The rows are grouped in 4 different ways at once. Each group adds its own fixed numbers to the row, and there is some noise. The rows also spread widely along 16 directions, which tell nothing about the answers.
In the rows, 128 means zero.
Some rows, each with its group in each grouping after it:
[146 102 153  74  97 153 142 143 117 123 116 149 130 124 154 135 112 106
 158 136 149 161  86 115 124 124 126 107 145] : U Q K (5)
[125 127  66  97 124 139 158 136 102  96 110  93  99 126 142 117 128 113
  81 151 109 146  96 129 161 130 126 155 149] : R C M (0)
[121 136 139 118 126 133 152 130 145 111 115 122 135 118 137 136 119 110
 137 111 121 113 152 115 138 108 143 141 124] : Y Q K (1)
[149 127 148  94 104 104 140 152 144 154 117 122 120 131 120 114 118 128
 148  96 111 120 107 162 148 140 114 131 108] : E J H (2)
[151 140 117 137 134 148  93 115 159 155 135 123 133 190 129 132 126  88
 148 117 157 172 153 151 127 150 154 127 149] : Y S M (4)
[107 134 152 224 127 143 107 109 181 134 191 156 142 136 116  69 148  82
 143 123 183 119  79 128 100 135  77 122 145] : B J H (3)
[135  99 147 125 108 176 114 109 128  99 127 113 144 151 118 105 108 124
 118 160 147 102 112 154  87 117 128 159  70] : D C K (5)
[140 152 121  88 138 134 159 125 132 135 106 106 128 159 154 166 133 112
 138 119 105 152 129 130 151 118 137 122 160] : B S M (0)
[161  71 176 123 127 156  97 123 117 105 117 109 147 142  81 137 104 131
 107 183 130 117 163 144  92  96 165 118 112] : R Q M (2)
[129  96 113 132 121 156 105 132  78 108 129 121 109 127 119 126 126 145
 114 152 159 129 164 176 106 133 144 149  98] : U C M (3)
[106 209 112 117  90 135  97 158 129 117 105 132 160  70 224 156 100 111
 162  87 131 140 118  68 182  90 146  95 156] : D Q H (4)
[116  91 109 119  97 133 109 120 115 127 163 155 109 114 102  85 115 111
 155 125 125 160 122 133 110 134 103 140  95] : E S K (1)
[149  93 111 138 107 118  56 175  95 189 130 119 139 118  87 111 103  86
 115 197  96  91 144 187 110  93  93 110 111] : R S H (2)
[108 119 103 150 123 106 149 108  49 130 144 108 131 121 122 118 129 138
 159 116 121 175 135  96 107  57 131 130  92] : U S M (1)
[147 119  57  90 110 142 114 145 102 109 149 139 113 160 144 131 148 152
 121 122 115 163 113 132 124 150 123 130 121] : Y J K (2)
[125 128  90 117 134 121 130 137  92  91 120 126 112 114 117 131 127 148
  89 151 100 117 141 126 153 128 125 137 103] : D C H (2)
[134 137 143 153 129 132  97 110  84 125 156 121 127 118 123 127 137 159
 156 127 147 158  86 138 116 128 112 103 116] : Y S H (2)
[113 119 157 164 156  80 221 137 114 182 173 162 157 151  95 127 164 138
 138 129 105 127  59  81  92  89  74 113 127] : Y Q M (4)
[159 185  89 142 133 110  68 175 157 155 118 105 144 152 156 115 109  38
 127 145 148 136 128 130 175  83 132 106 184] : R Q K (4)
[109 109 148 150 133 127 196 139  63 114 121 179 110 141 133 146 173 150
 145 122 168 135 151 117 112 113 118 136  91] : R J H (2)
[145 137 155 105 135 119 113  93 147 107 176 122 134 133 109 145 139 174
 179 117  97 154  87 103 118 104  94  87 144] : B S H (0)
[172 103 128 127 188 110 132  90 122 102 142 119 128 206  60 154 156 170
  93 148 118 158 153 140 105 161 165 125 119] : D S K (1)
[147 117  91 161 118 145  68 118 132 131 174 110 128 163 106  77 140 114
 134 138 160 152 105 151 105 126 116 119 130] : D C H (3)
[121 144 140 163 143  99 102  94  99  85 140 149 116  93 105  97  88 110
 128 125 140 178 119  87 159 134 141 130  82] : B S H (5)
[136  99  42 141 101 189 130 171 150 103 115  94 143 182 149 132 185 115
  29 171 127 106  96 148 103 157 139 124 192] : D J K (5)
[183 153  65  88 116 107  43 159 122 130 140 121 130 172 130 121 111 140
 136 123 103 144 136 154 150 124 127 110 110] : D J H (2)
[111 131 115 145 112 149  99 135 110 152 108 104 165 103 152 165 111 143
  98 134 100 119 133 133 106 152 173 121 122] : D S K (0)
[128 143 128 122 135 111 107 132  74 127 121 130 115  97 131 136 101 142
 141 123 128 156 142 142 161 131 146 120 116] : D Q M (0)
[125 117 133 133 133 140 102  97 103  95 118 116 119  96 113 124 100 128
 103 139 123 160 131 138 149 180 165 132 114] : D S K (2)
[109  90 157 122 101 175 128  88 147 100 141 118 118 101 128 125 121 117
 160 123 136 162 129 122 118 133 131 120 161] : U S M (0)
[107 112 185 178 163  99 130 117  70 129 155 158 114  64  82 150 142 152
 122 201 117 112 128 125 132  90  71  97 141] : E J H (4)
[106 125 103 138 125  89 112 125  67 148 130 107 104  86 110 135 120 159
 135 127  79 122 188 156 141  96 112 135  92] : E J H (5)
[134  97 149 104 133 147 156 105 101 169 104 130 140 173 122 161 114 130
 126 123 124 159 153 164  93 172 172 150  92] : B S M (1)
[187  89  72  63 125 102  96 194  97 173 110 130  83 149 100 118 139  84
 110 170 118 168 127 206 170 171 116 101 188] : R J K (1)
[125 140 157 145 115  99 113 144 119 120 144 114 159  89 114 120 112 126
 170 124 102 101 139  89 125  22 118 101 107] : D Q K (0)
[121 133 129 106 147 115 156 117 108 113 115 129 127 123 133 184 139 171
 125 131  83 118 166 110 134 111 131 126 125] : R J H (0)
[129 123 134 108 106 136 140 153 180 124 124 148 151 120 139 117 114  81
 113 146 109  90  94 110 129 122 103 132 145] : R J K (3)
[ 90 143 169 174 176 107 139  70  46 110 148 138 120  68 111 149 116 171
 135 158 121 132 132 115 128 112 107 132  85] : B C H (1)

New rows. What belongs after each?
[155 133 147 167 136 116 103 108 196 134 167 120 155 182  88  56 112  72
 146 116 157 129  89 123 109 113 122 141 102] : D C K (3)
[108 124 129 142 104 127 128 152 119 115 140 146 103  92 129 114 148 119
 150 126 143 119 148 144 145 105  98 129 132] : E J K (4)
[124 158 108 132 120 115  74 141 171 131 109  78 148  88 133 127  73  79
 109 135  75  98 173 121 169  89 152 123 161] : R Q M (0)
[158  82 139 105 140 114 137 117  82 155 130 114 106 157  83 142 147 157
 141 130 126 180 163 169 114 142 157 120 111] : B C H (4)
[159 111 185 151 147  95 115 124 122 122 151 165 132 143  70  90 116 149
 143 105 177 148 103 141 110 176 153 134  55] : D C K (3)
[130 146 188 202 176  98 134  78 185  77 184 107 119 141  72  79 148 112
 172 112 172 107 125 127 134  74  89 123 145] : U Q K (1)
[111 114 123 144 121 147 124 121 122 118 146 127 138 109 125 125 119 129
 113 139 118 127 124 128 114 128 126 126 133] : B Q M (1)
[126 111 132 112 124 161 150 125  60 112  96 150 134 155 143 156 121 154
 111 159 142 106 145 154  98 121 135 169  50] : D J H (1)
[136  89 180 139 132 110 143 118 156 176 148 143 170 167  90 157 134 108
 196 117 107 132 193  85  66  50 141  99 116] : U S K (0)
[122 145 125 168 142 107 143 141  67 109 121 131 116 128 128 127 146 151
 118 121 164 136 141 143 141 115 138 144  93] : R J M (4)
[123 138 114 130 140 135 111  90 167  83 124  96 113 115 123 126 111 107
 117 117 100 135 172 121 163 133 154 149 144] : Y J K (0)
[124 125 126 164 151  93  94 131 125 127 181 177 104 110  84 102 123 123
 138 145 133 149 137 121 145 134  89 103 143] : E Q M (5)
[145  61 150 103 116 141 133 136 103 125 113 121 104 116  84 120 128 104
 127 167 134 141 167 156 117 112 144 130 128] : E C K (1)
[178 114 130 123 119 142  67 140 132 146 107  79 132 164 113 111 109  43
 144 170 153 162 147 155 131  70 154 108 161] : R S K (0)
[174  94 109  92 131 159  84  97 158  83 135 163 153 182 117 119  73  94
  77 164 123 201  94  68 103 181 186 137 113] : B J K (1)
[132 124 177  98 128  88 177 112  71 140 154 176  99 109 121 112 127 152
 197  94 150 205  58 118 144 145  96 124  92] : E J K (4)
[131 142 110 150 133 103  93 139 137  90 146  93 115 106  90  94 117 142
 101 138 114  86 139 154 146 100 111 145 104] : E C M (1)
[139 122 127 114 114 138 132 131 146 168 120  82 148 152 131 129 109 107
 114 129 100 126 108 154 119 123 139 130 142] : E Q M (2)
[112  93 133 134 124 136 167 123  72 197 127 136 136 135 138 144 130 111
 126 173 114 129  87 151  93 121  80 128 129] : U J H (5)
[ 89 132 138 144 108 139 144 115 131 107 140 147 120  92 144 124 132 139
 147 106 134 128 135  99 128 122 113 132 115] : E C H (5)
[133 108 118 115 119 129 126 161 116 148 123 103 107 119 111 124 131  92
 125 169 110 109 146 170 145  78 100 118 167] : E Q M (0)
[129 122 150 156 145 100 139 150 111 119 125 179 115 113 100 118 125 131
 100 145 142 108 112 138 143 165 105 137  94] : Y J H (5)
[145 121 185  99 108 154 125 164 134 123 118 150 128 100 143 156 146 144
 145 138 167 125 106 141 129 142 128  87 176] : E C M (3)
[136 147 138  90 124 125 117 115 111 127 110 107 118 125 136 126  95 100
 160 139 120 126 129 165 153 102 105 145 100] : R S K (5)
[125 118 138 140 147 101 169 118 131 135 136 132 140 154 101 138 139 147
 118 125 101 112 146 124 109 119 128 153  87] : R J K (4)
[151 145 168 143 157 130 122 114 141 153 105 146 151 172 132 159 113  78
 125 144 155 166 138 114 131 139 165 117 137] : B S H (4)
[100  91 177 129 144 121 219 113  70 189 124 134 126  99 122 166 155 144
 125 143 115 170  78 130 112 157 122 108 167] : E Q K (4)
[113 138 163 168 155 126 139 124 111 127 111 124 141 106 125 170 132 158
  90 150 126  98 150 149 129 150 142 131 132] : R J M (4)
[110 141 147 131 117 129  84  94 195 153 156 115 152 103 121 135 101 104
 183 109  76 111 166 122 130 110 112 109 147] : D S K (0)
[111  93 161 122 118 132 159  98  79 158 131 122 114  88 117 136 136 159
 141 121 118 172  78 154 120 189 121 111 134] : R S H (2)
[139 105 168 113 140  86 185 172  86 126 114 142 146 101  97 187 165 180
 120 137  85 118 132  92 115  91 139  82 126] : B S K (0)
[123 130  87 137 120 159 104 152 122  85 117 133 148 114 148 150 130 144
  57 154 116 108 129 102 122 159 163 124 128] : D C K (2)
[117 106 129 119 114 117 138 158  94 112 122 126 108  63 111 123 141 127
 122 162 114 107 122 130 151  99  94 106 154] : R C H (1)
[120 199  99 123 129 101 167 180 124  93  80 123 134  96 183 133 106 118
  60 110 111 104  61 105 194 148 140 152 121] : B J M (0)
[130 124  95 143 158  87 182 115 108  87 132  97  99 138  99  93 136 137
  83 103 124 166  84 117 153 153 152 157 115] : U Q K (0)
[137 162  80  82 139 135 125 133 119 127 130 134 137 155 168 166 121 143
 112 142  92 134 107 117 132 139 116 129 125] : B C K (5)
[111 124 165 119 140 153 163  92  98 113 111 167 129 133 149 140  92 125
 125 140 162 130 115 121 109 155 135 177  58] : U C H (3)
[134 113 104  69  77 157  54 169 138 104 124 196 126  83 150 136  79  87
 138 159 121 149 150 102 150 145 129 110 131] : R S K (4)
[105  92 139  95  82 169 123 121  96 156  96 112 144  91 156 150  75 119
 126 132  95 130 159 142 102 129 171 150  87] : E Q K (2)
[128 124 102  96 108 154 132 162 128 125 119 170 143 140 157 136 110 112
  97 151 122 114  94 120 113 155 119 144  95] : B C K (5)
[123 141 151 133 126 128 146 101 130 149 120 125 124 159 142 116 115 100
 175  90 160 152 145 142 131 124 136 147 105] : R Q H (5)
[113 132 105  96  99 173 100 121 115 155  87 121 157 126 192 192  98  97
 138 140 103 161 210  78 117  87 182 114 149] : E C H (5)
[179 161 113 113 118 133 159 162 172 166 102  80 177 251 156 133 160 109
 128  95 151 129  87 128 104  90 159 129 130] : D C H (4)
[ 84 124 114 149 121 132 158 141  97 157 124 156 122 107 142 131 120 132
 100 129 122 102 126 153 117 162 110 161  92] : E Q H (1)
[162  96  74  67 106 113 145 186 114 121 103 147 125 149 123 130 117 121
  67 146  88 148 104 123 146 158 142 128 127] : B J M (5)
[135 110 106 159 128 130  89 148 129 193 136 132 152 162 120 148 130 120
 103 138 121 135 173 153  90 150 159 117 143] : E J M (3)
[112  82  76 194 115 126 118 142  88 171 141  76 104 126  93  85 173  78
 119 160 136 140 170 167 116  82 111 114 173] : R C H (5)
[143 155 112 101 138  93  96 139 142 136 156 155 126 141 119 141 112 157
 153 115  92 115 154 136 141 122  97 126 110] : E J M (1)
[139 117 104 124 142 148 137 102  97 143 120  93 116 170 128 149 148 125
 114 153 129 172 116 155 118 140 138 128 157] : R S H (0)
[172 118 108 100 109 135  87 196 119 134  92 118 138 156 127 140 116 100
  89 184 129  94 143 152 125  85 134 120 118] : E C H (5)
[150 142 143 118 118 122 107 159 146 170  93 148 163 131 148 136  83  74
 113 115 136 156  99 121 135 182 179 119 123] : B S K (1)
[ 93 135 148  75 104 122 178 137  74  95 101 142  92  28 154 127 103 138
 152 113 110 129 116 133 187 131 106 142 106] : B C M (1)
[147 102 141 113  87 163  60 161 126 182 121 116 147 128 135 149 119  80
 170 164 127 122 173 178 101  87 122  86 154] : B S K (5)
[111 107 170 103 119 156 176  93  82 117 125 160 125 140 143 148 122 161
 162 121 139 131 131 150  91 135 118 168  43] : B J K (5)
[110 124  89 126 128 160 119 130 127 127 143 147 129 145 143 136 125 109
 111 166 122 100 139 147 109 126  98 148 130] : R Q K (1)
[120 101 155 173 142 111 113 105 124 154 179 122 104 125  72 118 167 157
 175 135 126 104 161 190 107 111  69 114 135] : R J H (0)
[142 103 152 141 120 177 118 131  80 154 118 162 125 161 147 120 120  81
 128 175 204 177  86 141  99 143 134 127 121] : E C H (2)
[115 123 146 137 147 154 106  79 138 145 197 188 119 163 129 142 140 136
 209 121 161 168 148 131  93 143  90 114 139] : R Q K (0)
[156 140 107 138 134  95  96 141 123 201 144 105 152 179 115 128 138 117
 166 103 121 149 156 142 112  98 143 103 125] : D C H (3)
[158 143 149 147 124  92  34 150 181 126 144 136 140 113  89 114  91 111
 133 134 115 107 170 130 151 108 133 105 123] : E J H (4)
[ 99 110 129 175 114 136 178 142  72 201 115  80 132 113 134 123 162 134
  92 137 127 116  45 204 101 169  99 129 135] : B S H (5)
[147 118 133 116 113 133  98 119 122 156 130 101 134 160 106 111 110 104
 159 154 114 108 134 182 114  84  93 134  93] : D S H (5)
[134 138 117 181 184  94 141  87 108 116 161 126 128 161  88 106 124 115
 103 155 119 163  95  90 127 107 119 143 118] : Y J M (0)
[145 148 108 116 123 122 108 161 117  94 114 145 117 130 136 125 119 136
 113 118 152 134 113 143 146 164 146 139  96] : R S K (0)
[157 126 158  83 133 108 121 137 117 113 115 131 116 125 101 150 115 145
 134 147 111 133 135 146 150 121 120 111 125] : E S M (5)
[103 140 110 171 119 141 100 161  65 128 121 181 158 112 161 150 101 148
  95 148 152 110 131 100  90 122 148 141  57] : R Q H (0)
[113 130 156 162 145 114 140 113  82 143 122 120 133 104 127 134 106 129
 121 145 123 117 123 146 127 121 120 139 102] : U J M (2)
[127 163 143 128 121 182 111 104 146 128 122  70 146 136 176 154 136 129
 132 147 143 110  87 150 114 106 114 121 172] : E C H (1)
[116 102 154 173 118 158 158 131 154 100 139 128 128 116 113  93 167 102
 109 148 162 104  78 142 119 138  98 122 169] : D J K (1)
[129 111 136 107 125 135 141 122  87 106 112 135 104 120 121 136 126 141
 135 144 124 126 147 154 143 118 117 142 102] : D J H (0)
[150  81 149  98 136 138 145 134 118 112 148 210 111 178  99 141 151 121
 163 154 158 138 183 129  97 117 110 132 103] : R J K (3)
[148 186  59 138 133 137 105 167 141 121  99 117 136 186 169 130 126  80
  76 135 151 130 104 135 158 138 146 151 129] : Y S H (4)
[122 100 120 101 102 132 162 176 134  55 135 171  94 105 112 128 173 169
 122 117 132  99 158 126 144 126 102 126 135] : E J M (1)
[ 88 105 167 155 128 172 205 123 147 160 112 165 132 155 150 146 148  73
 137 138 150  87 160 154  98 128 106 167 119] : B J K (0)
[104 160 120 176 146 127 139 122 116 142 118 111 129 128 149 138 137 130
 114 113 149 120 132 140 132 145 140 146 123] : R C H (0)
[109 144 177 134  93  96 165 170 153 186 110 119 183  76 144 128 102 134
 136  73  87  87  76 117 132 138 136 106 119] : D Q M (2)
[119 112 188 107 112 151 147 101  87 128 137 188 104 115 145 128 111 151
 185 114 176 168  87 142 117 163 105 144  79] : E J H (0)
[124 106 162 113 123 134 169 140  92 186 111 137 121 124 140 138 119 114
 153 127 151 146 100 167 118 153 123 132 127] : U C M (0)
[121 134 116  99 121 137 156 132 127 183 130 113 162 153 157 175 138 138
 142 124  81 122 133 127  94 106 127 127 125] : B C K (4)
[ 84 118 163 132  85 162 112  90  90 179 161 140 129  70 165 130 106 140
 208  93 146 197 108 135 111 144 122 106 143] : E Q M (4)
[106 202 119 151 144 148 164 151  57  89  79 110 142 132 207 171 122 153
  92 122 163  92 111 140 133  99 156 174  60] : B Q K (0)
[137 164 151  79 106 182 104 129 156 118  75 127 166 140 198 199  94 130
 141 107 133 133 156 119 136 153 192 119 138] : D S M (0)
[129 145 106 132 134  94  69 142  92 160 115 140 121 107 129 133  76 117
 135 100 121 153 206 155 156 167 183 137  80] : R Q K (2)
[121 132 107 121 127 144  89 130 106 136 128 133 145 109 152 170 108 125
 122 158  89 130 161 118 119 111 136 117 131] : B J K (0)
[ 95 184 140 195 140 127 117 129 167 168 152 138 162 109 179 140 128 105
 137 114 142 107  68 113 123 145  97 108 173] : U J K (0)
[121 126 141 171 134 123 129 119 142 142 154 137 131 143 119 105 124 111
 147  97 156 147 129 132 121 143 132 126 133] : U Q M (2)
[125 118 107 112 148 105 182 154  84 125  97 125 113 117 117 151 140 143
  59 162  96 118 108 125 144 145 129 140 130] : E C H (1)
[ 99 146 162 156 164 130 198 101 115 129 104 169 125 153 138 131 100  96
  83 153 151 112  94 124 132 162 114 186  77] : E Q H (5)
[148  86 131  94 108 133 157 168 133 117 111 177 133 152 112 116 113  98
 102 144 125 126 127 119 120 137 135 144 101] : B J M (1)
[131  98  60 117  96 156  46 103  70 134 184 135 127 127 130 113 114 141
 158 132 124 228 114 119  88 143 139 104 118] : B S K (1)
[141  66 167 139 120  93 111 109 116 148 152 102 115  77  57 115 146 134
 175 126 101 170 167 128 130  96 129  69 180] : R J H (1)
